The rows of a group lie close to one hidden flat surface of 10 dimensions, which may be shifted away from zero. Surfaces can cross.
In the rows, zero is written as 128.
Known rows, each followed by its group:
[132  93 173 102 119 117  98 111 121 111 122  95 129 126 157 142 102 111
 125 118 138] : Mol
[176 140 169 140 133 109 127 193  73 157 107 124 144  96  56 101 167 125
 131 132 132] : getov
[145 139 107 146 106  93 151 116 142 145  96  98  91  98 139 150 151 108
 155 164 163] : Mol
[144  72  96 135 147 123 162 147 119 120 148 126 119 138 148 165 151 104
 105 102 110] : getov
[192 121 110 178 166  86 157  84 119 115  68 116 166 174 127 180 126 132
 134  57 140] : bubaf
[122  94 169 111 119 121 125 132 103 119 116 108 113  88 163 103 133  97
 101 148 127] : bubaf
[136 151 104  94 186  96 169 138 105  97 162 131  66  97 160 108 168 127
 119 175 121] : tigi
[139 138 152 123  88 186 128 183 141 169 136 136 147 154 120 132 147 128
 142  62 116] : bubaf
[ 98  81  99 137  88 179 117 186 133 175 176 184 145 155 106 111 150 150
 104 111 109] : Mol
[111 110 118  78 160 157 121 150 129 149 126 114 130 106 166 110 161 181
  72  99 146] : getov
[110 133 181 111  77 164  98 116 140 142  81 105 144 128 166 108 123 148
 121  92 156] : Mol
[175 143 171 123 146 132 118 158 116 183  86 115 163  85 110  99 126 115
 123 120 125] : Mol
[117 176 123 103 141  90 124  61 159 160  72  48 165 123 103 168  75 132
 164 133 161] : tigi
[132 157  56 190 162 135 168 123 154 145 147 182 141 137 117 137 127 158
 134 123 119] : bubaf
[ 98 145 130 133 129 103 142 106 113 180 116 150 161 116 143  89 102 173
 107 107 163] : tigi
[ 87 116 142 106  94  94  82  93  99 109 131 142 115 149 117 100 126 175
 120 152 177] : tigi
[136 156 122 114 126 142  96  93 164 109 114 106 146 192 105 180 104 145
 168  90 140] : bubaf
[123 106 140 112 133 174  89 176 132 176 165 172 173 135 100  96 102 139
 102 111  94] : Mol
[155  77 126 166 128  86 124 121  91  86 136 151 112 142 119 142 132 103
 121 147 126] : bubaf
[121 117 114  89 166 121  77  61 158 128 121 141 164 180 132 134  54 123
 121 142 110] : tigi
[ 89 114 167 122  62 175 123  91 144  76 132 140 115 185 208 133 112 129
 129  60 126] : bubaf
[136 183 175 120 193 132 143  98 118  58 104  91 147 103 162 125 108 152
 117  75 117] : getov
[143 162 191 105 152 140  86 160 120 141 173 138 162 103  90 101  69 125
 146 140 104] : Mol
[165 136  67 176 137 130 174 139 164 190 145 175 121 135 139 152 126 101
 154 136 119] : bubaf
[160 117 147 101 106 174  75 186 117  93 129 134 110 166  53 121 185 107
 141 142  93] : Mol
[123 101  95 130 133 130 160  94 151 137 106 128 116 124 201 138 134 115
 103 121 129] : getov
[133 104 113  71 210 116 124  57 121  65 109 139 116 173 202 117 124 129
  81 114 100] : tigi
[106 129 155 117  95 128  84 105 100  73  95 114 133 177  85 124 147 155
 131 113 148] : tigi
[186 146 153 142 169 108 128 127 143 164  85 101 142  61 124 121  96  80
 140 176 120] : getov
[138 137  87 169 132 127 177 145 150 207 112 147 130  77 149 111 145 118
 121 152 131] : getov
[121 153 157 132 108 176 147 196 112 121 143 132 112  99 121  95 177 127
 126 111 110] : bubaf
[124 104  86 134  87 121 118 115 145 202  59 112 141 143 109 137 162 149
 124 130 175] : Mol
[128 124 124 102  96 128  84 148 146 167 103  79 109  92  83 140 149 132
 145 189 171] : Mol
[118 195 120 117 155 126 155  85 184 122 142  95 117 107 157 155  67  87
 178 163 109] : tigi
[150 165 195  82 164 124  63 166  95  94 151  94 158 114  38 121 106 156
 145 132 125] : getov
[ 85 144 111 112  97 142 115 174 112 183 145 140 153 135  59  99 162 188
 118 119 154] : tigi
[123 158 125 144 109 106 178 118  89  99  72 110  94 133 149 115 210 156
 125  98 164] : getov
[145 165 210  81 161 146  63 128 120 127 105 121 170 107 113  73  82 143
 123 125 115] : getov
[153 100 152  95 161 154 100 132 161 179  85 102 138  61 194  99 107 106
  90 154 124] : getov
[ 86 156 111 137  81 145 131 116 148 123 125 126  99 123 131 121 151 148
 143 154 152] : getov
[121 211 123 137 120 117 160  94 154 155  82  89 137 106 132 132 126 149
 162 122 161] : bubaf
[ 83  71  84 107 167 164  99 187 120 137 166 120 151  87  61 120 153 161
  60 160  97] : Mol
[126  91  82 157  77 145 131 147 160 194  80 102 132 113  98 151 165 104
 132 153 148] : tigi
[122 134 122 179  82 130 189  94 142  91 136 167  72 147 225 130 136  79
 146 118 115] : bubaf
[173  74 159  85 104 113  59 140 129 190  79  88 143 138 102 143 125 100
 135 146 160] : Mol
[135 165 104 123 173 137 130 104 141 122 117 152 158 170  99 120 113 135
 132 116  98] : tigi
[109 127 107  84 174 164 106 157 149  84 155 103  88  77 121 121 159 130
 104 196  96] : bubaf
[139 156 185  65 181  87 117 117 106  81 182 106 104 102 156 121  74  98
 145 158 112] : tigi

New rows. What belongs after each?
[142 100 147 116 128  94 102  96 130 122 107 100 121 115 149 142  97  88
 136 164 140] : tigi
[172 154 153 184 129  92 159 133 109 172  64 105 156  68 103 116 125 103
 143 141 144] : getov
[119  94 102  91 152  90  60  81 139 109 178 182  95 159 137 114  78 121
 127 231 128] : tigi
[105 128 145 110 114 147 139 207  80 145 165 150 122 110 100  82 185 162
 101 109 126] : tigi
[ 68 121  92  73 131 117  98 104 127 113 184 173  83 150 152  94 138 184
 107 181 155] : tigi
[156 113 116 156 126 156 130 154 128 137 114 160 146 149  87 117 147 104
 123 123  88] : tigi
[ 79 152 147 130  74 139  96 103 116 132  88 120 176 173  76 111 124 186
 129  85 158] : tigi
[142  95 130 130 140 134  90 102 142 166 105 154 189 162 114 120  70 112
 111 119 102] : tigi
[ 99 132 108 125 140 169 125 143 140 106 125 118 123 117 124 126 160 167
 103 116 127] : bubaf
[156  52 116 114 111 105 110 125 123 166  90 105 130 141 136 158 142 105
 114 128 152] : Mol
[101 189 160 178 132 105 165  93  97 138 124 183 171 119 142  63  82 158
 125  96 127] : bubaf
[109 118 142 179 131 107 146 126  73 101 121 164 145 110 126  87 138 163
  89 108 133] : bubaf
[143  94 119 136 100 128 164 138 140 130 115 113  75 102 197 140 165  67
 128 150 126] : bubaf
[165 153 154 136 144 123 137 118 113 155  89 171 144 132 147  68 118 102
 125 128 106] : getov
[133 135 143 121 130  76 119  95 118 194  77  89 165  99 111 126  90 135
 133 141 174] : bubaf
[136 111 124 149 114  94 149 169 114 171 168 128 119  80 113 136 125 115
 137 162 148] : Mol
[ 95 217 141 129  98 162 118 133 159  88 118  91  74  73 117 109 160 156
 168 188 157] : getov
[116 151 153 130 154 140 108 114  99  80 136 155 179 184  81 110 101 154
 121  79  91] : Mol
[111 121 177  90 162 146  80 103 124 109 114 105 176 122 137 113  73 145
  98  97 115] : Mol
[136 115 211 144  88 114 100 121  80  52 120 136 120 137 138 102 116 108
 132 117 123] : tigi
[ 98  82 122 129  47 140  88 182 116 177 177 160 132 162  73 129 143 154
 136 131 158] : Mol
[144  77 104 107 201 109 128 138 138 162 124  83 136  42 148 144 114 101
  85 180 117] : Mol
[147 104 147 136 113 105  93 157 105 180 150 156 168 144  69 120  95 125
 137 128 131] : bubaf
[111  93 164 104 110 117  88 115 129 156 138 122 146 118 140 116  78 122
 118 141 143] : tigi
[107  98 124 130 107 110 130  82 124 163  84 134 160 159 158 121 110 144
 103  90 156] : getov
[118 133 129  93 173 159  99 131 161 150 157 124 152  99 146 122  84 145
 109 132 112] : getov
[ 98 173 118 129  62 183 108 111 163 113  94 141 106 183 116 116 167 158
 154 119 145] : Mol
[127 144 111 106 151 180 127 147 178 174 155 144 145 128 146 127 105 127
 130 116  98] : bubaf
[138 104 123  26 208 102  92 122 111 148 137 102 151 148 107 125 109 146
  94 131 121] : tigi
[163 141 103 129 157 132 118 128 112 131  36  98 157 150  43 121 189 142
 116 123 124] : Mol
[124 132 104 163 150 108 174 133 129 210 109 125 159  55 147 116 118 147
 104 125 151] : Mol
[140  91 151  91 124 155  63 158 127 165 108 125 166 145  76 113 125 135
 110 123 120] : Mol
[123 180 130 134 162 125 189 138 102 118 128 143 121 112 148  96 157 146
 117  97 113] : tigi
[140 180 187 128  44 187 128 181 174 166 160 146  64  77 199  95 131  96
 184 153 143] : Mol
[142 128 163 116 105 184 118 173 152 189  82 112 129  65 162  91 155 125
 114 127 136] : Mol
[127  61 170 123  76 171  63 175 132 168 151 141 170 141  90 122  92 100
 117 125 104] : tigi
[100 126  90 180 123 121 161  65 144  90 144 191 113 159 191 129 101 134
 123 122 118] : bubaf
[173 125  96 126 146  89 112 104 150 122 116  96 115 150  92 189 121 102
 170 169 145] : bubaf
[153 127 165 159 123 109 153 141  89 103  87  94 137 104 123 134 153 118
 122  91 136] : getov
[133 162 155 145 112  86 136  70 126 118 127 139 143 169 154 142  70 126
 168  99 150] : Mol
[153 127 146 162 130 152 170 146 125 151 150 187 143 136 185 107 110 105
 120  74  94] : Mol
[ 90 149 132 142 110 100  96 133  97 105 161 147 126 118  53 100 119 165
 136 187 149] : bubaf
[115  86 134 122  63 149 105 163 114 155  76  91 122 115 103 123 199 155
 106 118 170] : Mol
[136  94 181 106 144 128 148 150  99 145 136 116 150  92 187 103 113 110
  89  79 112] : tigi
[108 119  95 136  92 176 114 144 158 130 126 117 122 157 115 162 166 169
 133  93 148] : bubaf
[ 92 164 104 147 100 115 130  87 155 125 156 161 114 147 131 123  90 143
 161 166 142] : bubaf
[104 198 141 168  85 141 135 127 144 140 105 119 121  92 108 102 134 147
 161 154 154] : getov
[119 109 113  84 159 109 107  73 154 147 111 108 140 135 159 144  84 119
 119 148 133] : tigi
[171 145 168 118 137 140 114 134 123 120  97 125 133 140 129 114 127  99
 140 111 108] : Mol
[124 114  83  87 207 123 143 107 139 149 143 126 149 132 169 141 119 173
  87  92 130] : getov
[ 97 179 104 108 176 110  83  67 153  84 149 132 139 147  91 134  66 162
 146 178 127] : bubaf
[ 99 117 116 165  37 110 127 104 125  94 118 125  87 167 135 156 161 137
 158 125 179] : bubaf
[113  83 113 150 132  83 139  84 109 103 105 124 106 100 166 123 133 123
  96 168 151] : bubaf
[157 153 168 119  84 149 143 131 142  94 113 103  93 160 164 155 150  82
 170  92 118] : bubaf
[129 113 126 122  71 126 116  99 155 172  90 117 116 148 168 142 123 122
 148 127 171] : Mol
[168 108 165 147 111 117 134 138 101 166  72 142 140 113 145  86 146  90
 114 124 120] : getov
[119 207 123 114 145 115 125  94 124 149 103 163 136 152 109  73 123 177
 142 140 147] : getov
[107  66 131  93 119 155  70 162 110 116 143 119 146 150  77 132 146 144
  94 126 110] : Mol
[159  92 154 121 117  90 122 130 112 128 147 138  98 117 148 123 105  55
 145 181 115] : bubaf
[ 77 135 108  73 120 161  82 121 148 158 138 119 163 177  74 129 115 178
 125 116 134] : tigi
[146 105  74  63 208 122 135 145 128 152 153 141 115 133 127 121 158 129
  96 158 101] : tigi
